All rows are made from the same 13 directions, up to rounding. Whole rows:
(in the rows, 128 means zero)
[[111  73 131 126 188 119 174 120 201 105  96 139 138 133 141 142 143 140
  110  77  76]
 [133 114 138 144 132 142  85 180 105 109 106 136 145 139 133 114 102 141
  121 111 104]
 [127 130 137 132  79 155 106  98 147 135 131 144 135  99  57  82 132 141
  116 158 138]
 [163 152 133 106 151 109 202 109 138 174 175 135 134 106 184 155 163 107
  114 105 127]
 [ 86 118  96  91 148 144 148 135 133 131 104 144 159  74 154 120 155 111
  118 126 144]
 [141 117 112 132 116 125 109  98 115 116  70 107 116  95  92 139 110 143
  120 148 121]
 [150 124 109 150  90 160 140 140 124  88  69 145 160  68 162 122 147 104
  117 121  95]
 [110 114 114 121 124 102 101 214 129 113 104  75 133 156 127 137 132 165
  129 193 115]
 [117 170 109 160 113 143 108  94 135 160 173 211 135 146 138 167 176  93
  163  80 135]
 [128 182 119 155  78 111  56 120  83 149 146 164 110 126 126 134 142  73
  123 156 158]
 [160 133 128 158 117 116 103 182  66  60 124  70 149 121 139 176 126 142
  200 119 110]
 [103 146 105 105 123 138 159 155  70  96 127  83 117 141 147 123 139 115
  154 154 188]
 [138 131 130 104 162 121 103 116  80 141 122 132 151  60  98 142 132 131
  122  92 140]
 [114 116  94 178 102 118 130 105 147 105 161 157  94 179 111 115 152 102
  123 159 122]
 [174 126 116 133 115 151 182 130 159 150 104 149 159  91 136 144 172 153
   99 113  82]]

Rows cut short, each followed by the rest of it:
[103 175 108 117  86 173 129 149 110 141  93 126 128 163  97 153 168 160
 164]  [140 174]
[151  92 141 108 162  84  93 106 155 152 132  88 145  72  73 153  98 186
 133]  [144  87]
[146 130 162 126 145 132  74 162 120 142 145 157 188  72  91 135 148 152
 132]  [73 99]
[131 112 139 137 124  80 115 130 162 116 214 115 153  87 142 121 138 104
 154]  [161 103]
[ 67  98 111 102 166 171 140 148 146 123  73 169 139 140 147  91 124 124
  92]  [ 96 138]
[148  93 126 119 170  79 143 132 107 107 144 122 145  43 157 103 139  79
  67]  [127 104]
[160 109 148 159 138  83  62 158 106  99 119 120 141  94 104 136 123 121
 106]  [121  81]
[136 155  79 127 130 124 155 146  72 134  93  97  97 174 132 186 155 150
 140]  [145 155]
[ 54 127 139 112 166 140 140 165 140 108 126 160 119 191 150  99 155  92
 111]  [ 87 167]
[125 137 107 132 107 136 191  74 152  94 130  88 117 135  77 177 183 157
 200]  [129 148]
[140 112 165 146 156 102  91 121  98  89 100 146 118 100 111 101 117  80
  71]  [ 78 116]
[105 128 157 106 138 161 134  95 133 113  78 137 124 115 150 104  89 103
 127]  [ 83 151]
[121 105  97  95 171 178 154 106  86 168 112 160 126 122 120  91  89 154
  86]  [103 154]
[128  88 125 142 143 159  96 150 124 103 120 142 164 111 137 112  81 152
 152]  [101  90]
[115 102 100 185 139  74  91 123 117  62 157 122 104 156 106 157 149  98
 157]  [135 107]
[146 139 126 125 139  89 171 138 145 115 104  74 114 147 164 198 153 137
 155]  [132 111]
[126 183 155 119 107 153 129 156 123 164  90 138 107 198 139 148 138 138
 121]  [108 157]
[144 105 118 118 131 114 121 156 114 104  93 104 160  49 148 121 127 120
 105]  [148 100]
[ 83 134 131  83 121 114 131 149 155 160 159 126 136 108 109  79 161 117
  88]  [187 168]
[140  95 121 115 137 106 160 134 142 104  89  83 128  94  58 119 167 165
  83]  [160 113]
[140 116 117 152  96 153 121 113 100 102 152 136 128 117  78  83 126 130
 125]  [146 137]
[119 104 124  92 139 132 128 117 146 114  98  93 171  39 129 139 113 150
 163]  [134 116]
[ 99 127  72 109 148 157 125 141 117 193 175 171 144 149 137 130 130 160
 140]  [144 145]
[100 126 106 135  70 155 167  81 191 124 108 138  97 150 155  87 116  99
 119]  [191 140]
[110 155 144 132 152  97 176  98 128 128 185 146  77 196 151 127 163  65
 111]  [ 99 173]
[171 141 128 169 137  80  93  92 145 154 121 134 101 157 133 214 117 137
 150]  [106  78]
[136 118 157 138 124 100  77 166 130 130 183  95 127 161 155 116  61 140
 160]  [165 109]
[127 131 170 126 160 127 122 132 135 119 118 121 121 167 165 150  89 126
 156]  [ 69 121]
[107 116 102 110 148 133 159  83 144 165 160 124  93 177 120 125  98 154
 139]  [152 154]
[166 151 180 160 110 161 121 148 132 134 114 180 136 159 111 113 145 129
  92]  [ 58 104]
[ 84 168 141 101 133 175 154 161 123 151 134 181 143 162 105 107 202 122
 108]  [ 76 184]
[144 113 127 153 127 148 140 143 110  85 127 143 147 111 195 112 105  92
 137]  [ 97 102]
[166 161  98 137  98  84 115 120  67 139 172  97 118  88 145 157 139  99
 143]  [186 145]
[124 102 156 103 141  97 108 163 142 120  91  68 115 132 144 107  69 145
 103]  [173 115]
[141 165 119 103 110 168 138 174 115 162  31 117 142 136 147 173 140 176
 125]  [121 128]
[134 150 141 123 142 102  77 103  98 173 145 138 101 142 101 140 102 126
 115]  [125 149]
[174 208 179 115  91 125 108 126  93 162 109 112 131 105 157 174 126 111
 152]  [102 151]
[117 152 135 125  91 121 122 107 123 101  58 104  97 118 125 126 132  92
 111]  [154 156]
[145 166 139 117 117 124 154 133 111 146 133 125 121 128 192 140 130  93
 125]  [124 145]
[141 100 119 165 148  85  99 184 152 137 167 121 116 203 175 151  94 148
 133]  [157  67]
[171 152 179 149  81 139 104 107 169 161 129 160 135 116 115 112 117 126
 105]  [118  98]
[147 147 163 151 112 125  99 182 139 141 129 134 125 188 157 136 112 137
 126]  [122 102]
[140 111 157 113 142 134 146 208 154 139  79  90 123 193 151 119  97 186
  92]  [142  96]
[154 163 112 151  73 131 105 174 121 132 151 142 180  81 110 159 206 137
 154]  [147 107]
[124  86 116 115 157 164 113 139 122  98  63 115 173  75 118 142  95 177
 159]  [90 95]
[161 114  90 179 139 106 126 123  94 134 184 157 100 175 125 135 131 122
 108]  [133 104]
[146 135  72 130  91 143 148 140 125 156 110 133 141 101 124 139 165 152
 109]  [185 117]
[163 118 113 115 158  59 135 114  87 140 155 117 128  39 116 121 163  88
  53]  [153 124]
[122 137 124  94 180 126  52 136  46 187 175 169 161  69 114 119  99 126
 118]  [ 94 158]
[121  69 105 138 131 136 148 134 128  90 144 124 124 120 100  51 113 130
  81]  [170 118]
[161 147 105 162 104 165 122 165 115 136 116 147 152 156 190 179 116 152
 181]  [106  88]
[122 111  53 142 146 117 104  50 124 179 130 189 108 100 103 149 129 119
  99]  [143 118]
[134 173 158 136 134 111 120 102 134 167 182 137 101 196 100 176 145 141
 169]  [ 92 151]
[117 102 144 112 181 136 184  87 141 103  81 132 106 137  78 119 152 134
  85]  [ 62 139]
[ 88 152  68 143 107 135 146 116 135 138 137 156 101 183 174 156 158  95
 155]  [157 155]
[ 96  92 131 103 185 109 110  86 148 145 173 156 143  81 131 103 101 105
 120]  [105 128]
[127  78 120 127 146 145 192 142 201 132 161 143 152 137 160  95 130 153
 112]  [133  80]
[ 67 126 101  78 166 132 109 127 131 176  97 156 129 115 125 119 131 126
  92]  [136 164]
[148 161 160 125  90 179 115  83  91 135 141 120 121 134  79 114  87 154
 179]  [107 172]
[156 160 153 151  83 100 118  83 126 130 202 103 100 145 104 134 120 113
 172]  [161 148]
[ 81 125 157  83 141  99 169 134 168  93 105  54 107 143 174 124 113 105
 149]  [158 161]
[155 169 141 140  77 165  77 118 157 195 103 159 139 145 150 164  82 164
 165]  [128 102]
[153 121  90 169  99 144 107 165  93 128 166 134 128 168 142 124 104 151
 149]  [167 107]
[166 150 117 159  98  73 127 136  71 105 149  85  80 151  98 136 158 104
 100]  [185 146]
[ 98 158  90 107 131 125 139  78 127 162 104 144 107 123 126 171 159 112
 137]  [131 167]
[147 110  37 155 127 129 159 105  87 167 163 137  74 196 112 129 117 159
 100]  [196 134]
[144 105 184 125 161  97 116 137 201 160 125 127 122 160 171 131  71 142
 103]  [109  70]
[111 168 153 131 112 177 119 136 129 141  78 169 118 184 128 133 135 127
 127]  [ 73 151]
[135 161 182 132 102 147 121 106 127 128 108 116  88 190 110 118  91 130
 137]  [108 158]
[103 154 125 126 115 136  71 113 182 190  33 180 114 151 125 167 127 137
  96]  [121 110]
[118 144 122 115 118  96 105  90 147 136  77 116 120  76 157 164 124  92
 130]  [149 127]
[ 93 113 146  97 171  80 112 137 144 164 163 128  99 156 103  88 123 118
  62]  [157 152]
[ 62 153 109  88 120 152 120 160 111 135 118 142 144 117 127 105 167 108
 126]  [147 190]
[141 138 101 111 106 124 186 102  98 120 122  86 101 108 154 118 127 106
 118]  [180 163]
[148 103 101 155 133 128 149 180 134 135 160 159 141 149 182 106 136 121
  87]  [143  82]
